The rows are grouped in 4 different ways at once. Each group adds its own fixed numbers to the row, and there is some noise. The rows also spread widely along 10 directions, which tell nothing about the answers.
In the rows, 128 means zero.
Known rows, each followed by its group in each grouping:
120	93	153	179	170	118	145	134	129	142	186	111	102	176	124	112	144	113	117	126	141	114 -> zim laseb Z_623 Z_920
106	112	95	91	120	146	153	144	126	126	101	171	162	119	180	140	105	101	135	97	200	101 -> lam zun Z_623 Z_44
121	124	204	153	67	122	122	104	159	103	187	180	131	132	134	129	142	95	115	90	186	121 -> zim Nebis Z_569 Z_32
167	161	149	129	125	89	90	136	157	143	99	72	153	124	68	115	143	112	82	171	117	146 -> letid Mav Z_67 Z_32
129	88	121	102	136	128	150	142	78	60	130	97	157	77	88	92	151	76	127	110	176	141 -> vazu laseb Z_569 Z_44
114	122	113	89	146	143	132	128	136	136	122	95	164	121	128	157	110	116	104	139	138	107 -> vazu zun Z_67 Z_28
155	105	100	147	115	104	148	107	125	92	128	153	141	102	93	106	149	68	120	108	204	123 -> letid Mav Z_623 Z_671
154	118	66	121	106	184	130	141	122	160	95	167	124	131	139	171	104	96	70	108	127	101 -> lam Nebis Z_569 Z_920
164	158	167	165	134	114	112	98	181	111	193	141	102	157	133	147	107	179	138	175	86	139 -> zim geg Z_67 Z_671
186	122	149	159	156	132	157	130	142	63	199	110	112	154	119	126	115	153	117	183	105	142 -> zim baki Z_623 Z_28
114	139	124	160	166	98	144	119	128	116	115	156	117	162	187	78	118	152	197	129	178	134 -> letid geg Z_569 Z_671
167	151	130	114	134	156	114	109	151	119	144	110	112	113	100	170	89	165	112	181	41	151 -> zim baki Z_569 Z_671
127	101	111	91	130	137	104	124	134	154	150	155	143	93	165	194	78	119	110	99	114	84 -> lam baki Z_67 Z_671
132	163	107	100	99	151	130	88	126	93	99	105	129	82	55	143	115	141	146	165	74	173 -> vazu Mav Z_623 Z_671
75	90	162	120	175	148	147	127	139	135	193	90	138	175	163	151	117	114	131	112	143	93 -> vazu geg Z_623 Z_44
100	132	112	133	122	107	114	115	98	145	82	126	113	110	118	102	131	143	173	111	123	152 -> vazu laseb Z_623 Z_671
112	122	77	137	167	148	153	68	126	128	138	119	112	142	94	133	135	113	154	151	107	124 -> vazu geg Z_623 Z_44
125	145	124	65	99	158	144	131	147	102	115	140	173	82	127	163	92	117	113	133	161	124 -> zim zun Z_569 Z_671
97	140	147	112	163	167	151	147	110	82	156	94	120	156	164	134	95	190	187	172	86	143 -> vazu baki Z_67 Z_32
140	94	71	94	150	164	127	152	107	134	127	113	144	104	130	175	103	116	97	126	110	100 -> vazu zun Z_67 Z_671
170	123	145	165	90	91	85	88	141	104	160	165	93	111	126	136	134	146	137	117	93	142 -> vazu Mav Z_67 Z_44
62	129	143	164	132	160	158	115	92	99	139	148	86	150	143	105	147	133	205	120	145	149 -> lam Mav Z_67 Z_671
115	115	156	108	122	133	126	125	167	159	163	140	159	130	145	167	109	91	75	101	172	84 -> zim laseb Z_569 Z_920
140	99	101	113	180	126	158	122	101	87	158	103	137	102	102	116	124	103	129	150	130	120 -> zim baki Z_569 Z_32
144	125	132	132	161	109	136	180	113	122	114	91	140	145	134	103	113	141	115	144	148	137 -> zim baki Z_623 Z_671
202	141	85	175	164	76	133	100	139	91	135	156	95	129	123	84	118	175	160	182	92	160 -> zim zun Z_569 Z_920
148	126	105	122	65	211	135	125	138	119	128	166	126	111	112	202	118	91	85	116	134	108 -> letid Mav Z_67 Z_671
114	147	121	126	179	114	139	92	136	120	138	110	123	144	123	108	119	148	172	166	116	146 -> vazu laseb Z_569 Z_671
95	138	147	70	104	178	143	170	88	83	95	109	152	80	124	132	111	126	148	121	142	158 -> lam laseb Z_569 Z_671
177	142	112	108	107	87	106	128	132	94	99	142	156	63	101	118	111	130	119	148	138	154 -> lam zun Z_67 Z_671
139	146	119	111	101	124	115	171	147	152	80	143	152	145	176	131	98	135	111	113	164	113 -> letid Nebis Z_623 Z_32
142	145	113	120	129	203	154	169	136	125	126	128	134	171	143	160	107	121	87	149	143	124 -> zim Nebis Z_569 Z_671
150	120	88	138	189	156	151	125	142	129	161	118	103	160	143	150	96	157	126	176	73	121 -> zim zun Z_569 Z_920
84	121	139	120	161	148	146	65	164	120	204	144	121	133	160	176	93	134	180	134	120	94 -> letid baki Z_67 Z_671

New rows, each followed by its group in each grouping:
140	133	116	124	171	120	125	133	128	127	117	64	148	119	76	125	129	107	112	174	121	134 -> letid baki Z_67 Z_671
154	110	122	173	143	101	108	99	110	107	164	152	77	131	143	123	116	171	174	134	77	140 -> vazu baki Z_67 Z_671
131	112	137	129	156	118	113	136	126	118	151	113	117	113	154	143	100	154	156	134	98	124 -> letid baki Z_67 Z_671
104	104	128	111	130	176	155	132	98	90	146	103	121	122	115	140	122	115	134	122	113	131 -> vazu Mav Z_569 Z_920
88	155	94	95	144	162	134	69	146	153	128	108	130	97	80	164	129	114	139	165	86	126 -> zim laseb Z_67 Z_44
146	166	78	112	88	139	139	93	125	102	60	147	149	92	74	108	122	111	125	148	139	156 -> vazu Nebis Z_569 Z_920
90	165	154	137	134	114	162	66	152	77	155	157	120	130	129	103	119	146	213	153	153	160 -> lam Mav Z_623 Z_671
104	116	119	87	141	154	119	156	125	150	115	139	134	130	201	166	88	131	126	96	126	104 -> lam Mav Z_569 Z_44
82	112	139	78	113	118	111	94	143	150	149	145	145	88	161	178	84	132	150	82	126	97 -> vazu laseb Z_623 Z_671
64	133	169	151	103	73	91	66	135	169	113	148	117	118	116	89	151	107	172	76	158	145 -> vazu Nebis Z_569 Z_671
125	121	173	164	130	108	107	131	142	139	162	116	107	167	138	131	132	140	120	120	118	125 -> vazu Mav Z_67 Z_920
106	159	187	154	85	104	97	149	163	156	121	168	129	183	202	121	102	166	138	101	164	123 -> vazu Nebis Z_67 Z_920
119	108	145	172	106	122	97	136	146	184	128	156	101	155	171	148	126	129	121	93	129	105 -> letid zun Z_67 Z_920
113	70	137	156	147	161	140	173	92	133	165	125	96	161	175	148	117	129	122	90	114	104 -> lam geg Z_623 Z_920
119	98	130	153	134	94	112	87	92	101	143	115	92	89	86	91	143	129	168	112	79	159 -> vazu Nebis Z_569 Z_920
151	88	152	168	192	96	130	152	142	124	197	106	114	171	163	123	123	133	123	136	134	99 -> letid laseb Z_67 Z_920
129	155	120	133	108	132	97	144	137	175	69	141	121	150	163	124	113	144	131	120	114	133 -> letid Nebis Z_569 Z_32
131	153	126	120	62	134	122	121	134	128	83	176	126	96	144	136	94	159	144	118	126	136 -> zim baki Z_623 Z_920
186	164	88	121	98	148	130	107	158	97	94	182	126	120	156	142	95	156	139	158	122	137 -> letid geg Z_569 Z_44
166	66	155	172	151	137	125	175	99	92	208	101	85	159	143	135	116	147	109	115	77	126 -> vazu Nebis Z_623 Z_920
149	102	146	204	138	150	128	172	111	155	132	124	96	204	133	103	160	101	77	115	149	128 -> lam geg Z_569 Z_920
143	163	124	145	129	141	157	82	142	82	137	165	116	138	114	110	118	138	166	171	144	161 -> lam baki Z_569 Z_671
143	159	137	101	112	198	146	156	159	121	117	120	141	162	160	169	92	148	105	162	130	126 -> letid laseb Z_569 Z_28
131	160	121	162	122	155	135	102	166	145	140	178	103	184	169	132	123	140	133	143	138	130 -> zim Nebis Z_569 Z_44
165	83	119	97	152	126	125	190	74	85	122	82	151	86	111	117	117	103	91	128	122	132 -> lam baki Z_569 Z_32
74	162	187	112	137	160	137	103	184	149	168	105	143	176	140	161	104	128	125	150	134	124 -> lam Nebis Z_623 Z_28
204	159	143	148	118	105	103	167	153	128	90	101	135	144	106	103	123	142	84	168	123	156 -> letid laseb Z_569 Z_920
133	124	160	125	124	110	127	162	137	104	125	99	152	124	124	110	118	120	118	123	158	133 -> letid Nebis Z_623 Z_920
109	128	117	66	151	120	127	125	140	128	128	120	150	82	164	170	58	162	151	128	102	110 -> zim baki Z_623 Z_671
74	121	177	136	116	115	91	116	146	158	166	144	103	148	190	153	97	168	159	90	91	112 -> vazu Nebis Z_67 Z_920
127	143	130	56	107	129	126	143	111	69	100	89	153	49	115	137	77	178	166	144	74	160 -> vazu laseb Z_623 Z_920
124	155	125	119	137	103	124	174	114	136	71	119	142	131	146	84	123	146	139	134	169	151 -> zim laseb Z_569 Z_671
154	121	101	163	109	99	137	104	110	109	103	147	122	102	64	83	163	79	109	119	168	145 -> zim Mav Z_569 Z_920
104	125	128	101	178	140	171	149	109	83	123	64	157	120	104	102	117	116	161	161	155	143 -> letid baki Z_623 Z_671
106	115	68	84	120	220	153	99	112	137	117	127	136	107	101	197	108	94	102	120	100	103 -> vazu geg Z_569 Z_671
144	123	41	139	208	107	169	111	110	123	108	122	135	136	97	89	135	98	140	168	168	129 -> lam laseb Z_623 Z_671
80	127	194	165	121	104	119	114	126	125	147	107	117	132	99	94	166	107	166	113	165	149 -> letid laseb Z_67 Z_671
168	101	155	123	93	128	109	157	126	94	155	118	122	108	131	158	100	146	97	106	94	131 -> vazu Mav Z_623 Z_920
125	102	185	146	101	156	142	184	102	70	169	161	129	142	183	126	120	127	138	96	190	126 -> lam baki Z_67 Z_671
91	126	90	87	154	144	133	83	165	167	136	153	153	118	170	187	79	114	144	122	143	72 -> letid baki Z_67 Z_671
166	63	114	113	105	151	101	172	112	146	147	127	120	87	144	195	102	105	72	74	101	93 -> letid laseb Z_623 Z_671
115	138	117	122	106	132	155	115	129	92	132	176	124	110	158	132	104	138	163	115	164	129 -> zim Mav Z_623 Z_671
129	128	175	177	82	86	116	86	156	117	163	182	123	146	138	112	142	110	135	93	188	119 -> vazu Mav Z_67 Z_920
156	158	143	112	106	88	99	177	145	140	76	90	159	115	105	108	110	140	80	142	129	152 -> zim Nebis Z_623 Z_920
116	93	112	152	142	151	146	146	101	131	138	98	117	155	105	118	141	100	105	115	132	122 -> vazu Nebis Z_623 Z_920
70	113	161	150	120	156	109	86	146	154	173	147	79	139	172	168	124	152	191	109	78	124 -> letid zun Z_67 Z_44
112	193	172	163	104	127	127	71	196	134	149	162	125	194	137	134	124	147	151	159	163	137 -> vazu Mav Z_67 Z_671
178	162	58	116	114	147	136	139	128	139	46	137	152	134	101	119	118	118	83	160	147	135 -> vazu laseb Z_569 Z_920
99	147	141	104	144	103	125	90	146	114	123	96	121	94	120	127	96	168	192	147	75	150 -> letid Mav Z_623 Z_920
148	110	124	113	79	148	126	192	72	78	86	111	155	92	105	118	142	111	97	111	154	139 -> vazu geg Z_67 Z_32
200	117	81	143	116	189	171	139	137	70	159	178	132	143	143	166	100	114	95	159	156	99 -> letid baki Z_67 Z_920
154	139	59	102	90	169	149	85	130	113	93	195	145	102	128	162	96	113	120	129	150	115 -> vazu baki Z_569 Z_671
122	138	121	188	166	94	133	90	132	146	129	111	97	160	82	86	157	134	151	156	121	152 -> zim geg Z_623 Z_671
130	128	75	100	156	176	171	117	131	113	136	137	146	144	143	152	98	119	118	150	146	102 -> vazu laseb Z_569 Z_920
153	122	90	132	70	165	137	133	96	108	79	197	124	96	138	130	116	109	119	101	152	130 -> lam baki Z_569 Z_920
134	140	108	63	140	132	126	113	135	100	108	116	162	71	120	145	92	128	137	148	106	137 -> lam geg Z_569 Z_44
144	95	145	143	165	57	86	95	129	133	150	111	99	85	136	116	105	158	167	117	59	134 -> letid baki Z_569 Z_920
92	120	128	58	116	164	159	124	117	69	138	120	171	82	134	147	91	115	146	119	150	122 -> vazu Nebis Z_569 Z_920
113	97	124	152	163	104	168	136	82	82	135	100	122	110	97	68	147	115	163	130	155	145 -> zim baki Z_623 Z_920
157	112	67	94	149	162	153	170	80	80	83	97	143	79	93	114	114	120	116	157	111	153 -> lam zun Z_569 Z_920
95	148	157	102	109	157	135	72	177	106	165	168	121	111	172	175	78	164	195	132	105	132 -> letid zun Z_569 Z_671
171	128	73	91	152	136	128	154	139	139	122	116	149	105	131	169	87	133	77	158	106	97 -> zim laseb Z_67 Z_920
119	137	120	189	115	132	171	78	119	94	130	148	99	141	64	78	169	105	157	148	159	156 -> zim geg Z_623 Z_920
124	161	123	152	150	85	124	54	168	144	133	118	127	129	76	110	147	124	141	179	127	142 -> zim zun Z_67 Z_28
124	164	140	119	124	132	110	112	133	121	98	116	118	108	106	121	114	159	161	164	79	180 -> lam zun Z_569 Z_671
203	92	133	186	95	107	105	154	97	88	131	154	98	128	126	90	158	126	108	108	134	160 -> vazu zun Z_569 Z_44
156	149	76	153	149	153	126	152	105	144	80	121	105	154	113	121	127	147	118	169	100	147 -> lam geg Z_67 Z_671
160	79	100	124	126	124	112	175	60	111	98	84	125	60	68	107	142	98	87	104	93	148 -> zim Nebis Z_569 Z_920
120	129	133	173	172	150	160	96	134	121	173	92	97	167	80	118	139	128	134	177	95	140 -> zim baki Z_623 Z_920
157	135	145	116	119	154	117	108	149	90	147	107	117	90	91	153	108	146	141	165	61	165 -> letid zun Z_569 Z_671
139	152	149	105	77	115	122	146	144	91	125	175	160	126	186	137	98	149	132	112	181	116 -> vazu Mav Z_67 Z_32
127	101	108	135	149	112	122	106	91	122	120	77	110	93	64	112	130	127	140	136	67	149 -> vazu baki Z_623 Z_920
119	121	118	117	91	115	130	154	103	124	81	157	157	89	135	113	123	106	121	95	196	111 -> zim baki Z_67 Z_920
168	120	127	173	185	36	89	102	135	145	149	116	104	131	118	89	137	142	131	154	106	136 -> lam laseb Z_67 Z_28
128	126	156	113	126	100	129	94	153	96	158	134	149	116	125	117	120	124	144	135	148	133 -> vazu zun Z_569 Z_32
134	87	95	101	167	61	78	159	110	166	126	117	132	84	170	136	98	140	114	93	96	92 -> zim Nebis Z_67 Z_32
102	133	143	96	154	136	140	73	136	95	166	90	140	100	76	139	122	117	152	158	106	144 -> vazu laseb Z_569 Z_671
135	144	109	144	148	76	133	163	115	121	85	137	138	133	159	75	118	159	151	137	170	131 -> zim geg Z_67 Z_920
126	151	132	181	119	118	129	66	170	165	152	153	98	168	92	135	145	113	119	140	131	132 -> zim Mav Z_623 Z_671
63	114	117	132	191	110	138	128	94	160	118	90	124	135	118	95	151	103	160	124	157	129 -> lam laseb Z_67 Z_671
145	114	138	137	129	118	170	125	129	59	162	124	157	132	96	94	133	95	119	136	198	133 -> vazu Nebis Z_623 Z_920
189	141	148	122	45	148	109	155	157	111	123	157	140	104	109	175	110	117	54	115	140	131 -> zim Mav Z_623 Z_671
95	137	202	160	100	133	118	113	161	141	158	158	127	168	143	117	142	96	126	97	186	133 -> lam Nebis Z_569 Z_671
159	145	100	142	136	116	109	117	158	154	117	132	126	153	127	145	109	151	106	161	99	122 -> vazu zun Z_67 Z_920
117	112	140	153	96	146	100	165	104	167	105	137	104	157	164	143	117	144	115	94	114	116 -> vazu baki Z_67 Z_920
114	100	96	141	160	94	114	133	101	159	122	131	116	109	128	115	136	113	134	106	139	113 -> zim laseb Z_67 Z_671
98	92	145	166	148	103	119	136	118	155	165	169	97	156	199	122	123	132	156	87	153	99 -> lam laseb Z_67 Z_920
119	129	48	91	183	119	135	135	95	128	86	100	131	79	114	132	108	138	150	152	97	127 -> zim Mav Z_67 Z_671
72	177	149	149	114	145	140	99	154	144	120	155	109	168	151	127	122	158	176	145	136	135 -> zim Mav Z_67 Z_920
163	136	127	167	101	104	116	96	130	103	131	160	94	102	102	113	129	158	154	139	97	158 -> zim geg Z_623 Z_671
167	125	81	140	148	138	116	82	168	173	141	142	103	137	125	184	92	137	112	151	71	105 -> letid baki Z_623 Z_671
157	174	123	158	141	120	107	125	157	141	101	91	113	158	93	114	125	158	129	189	76	162 -> letid Nebis Z_67 Z_920
177	141	60	78	165	145	170	158	113	63	92	108	183	99	98	119	106	94	94	173	177	136 -> lam Mav Z_569 Z_671
140	114	146	140	151	139	111	116	144	143	170	99	106	150	119	154	114	140	106	144	68	123 -> vazu laseb Z_569 Z_920
123	84	148	181	131	104	96	128	128	161	180	152	90	167	177	140	124	134	118	78	115	99 -> vazu Nebis Z_67 Z_920
183	102	107	105	163	128	119	128	103	78	151	90	125	72	84	140	98	135	110	165	50	145 -> lam baki Z_569 Z_920
161	117	124	138	148	85	133	115	149	111	141	118	145	115	104	115	122	110	121	138	157	123 -> letid geg Z_623 Z_671
124	110	171	178	85	126	103	93	119	135	156	165	88	149	132	121	144	127	140	95	113	135 -> vazu baki Z_569 Z_32
143	123	156	127	108	61	114	169	95	91	90	115	157	105	137	65	125	143	148	108	173	152 -> vazu baki Z_623 Z_32
127	129	116	126	169	143	150	122	134	120	131	69	149	128	68	126	134	92	108	174	134	122 -> letid baki Z_67 Z_920
119	150	149	141	106	142	144	79	168	121	134	157	138	146	139	132	126	115	137	135	174	122 -> letid geg Z_569 Z_28
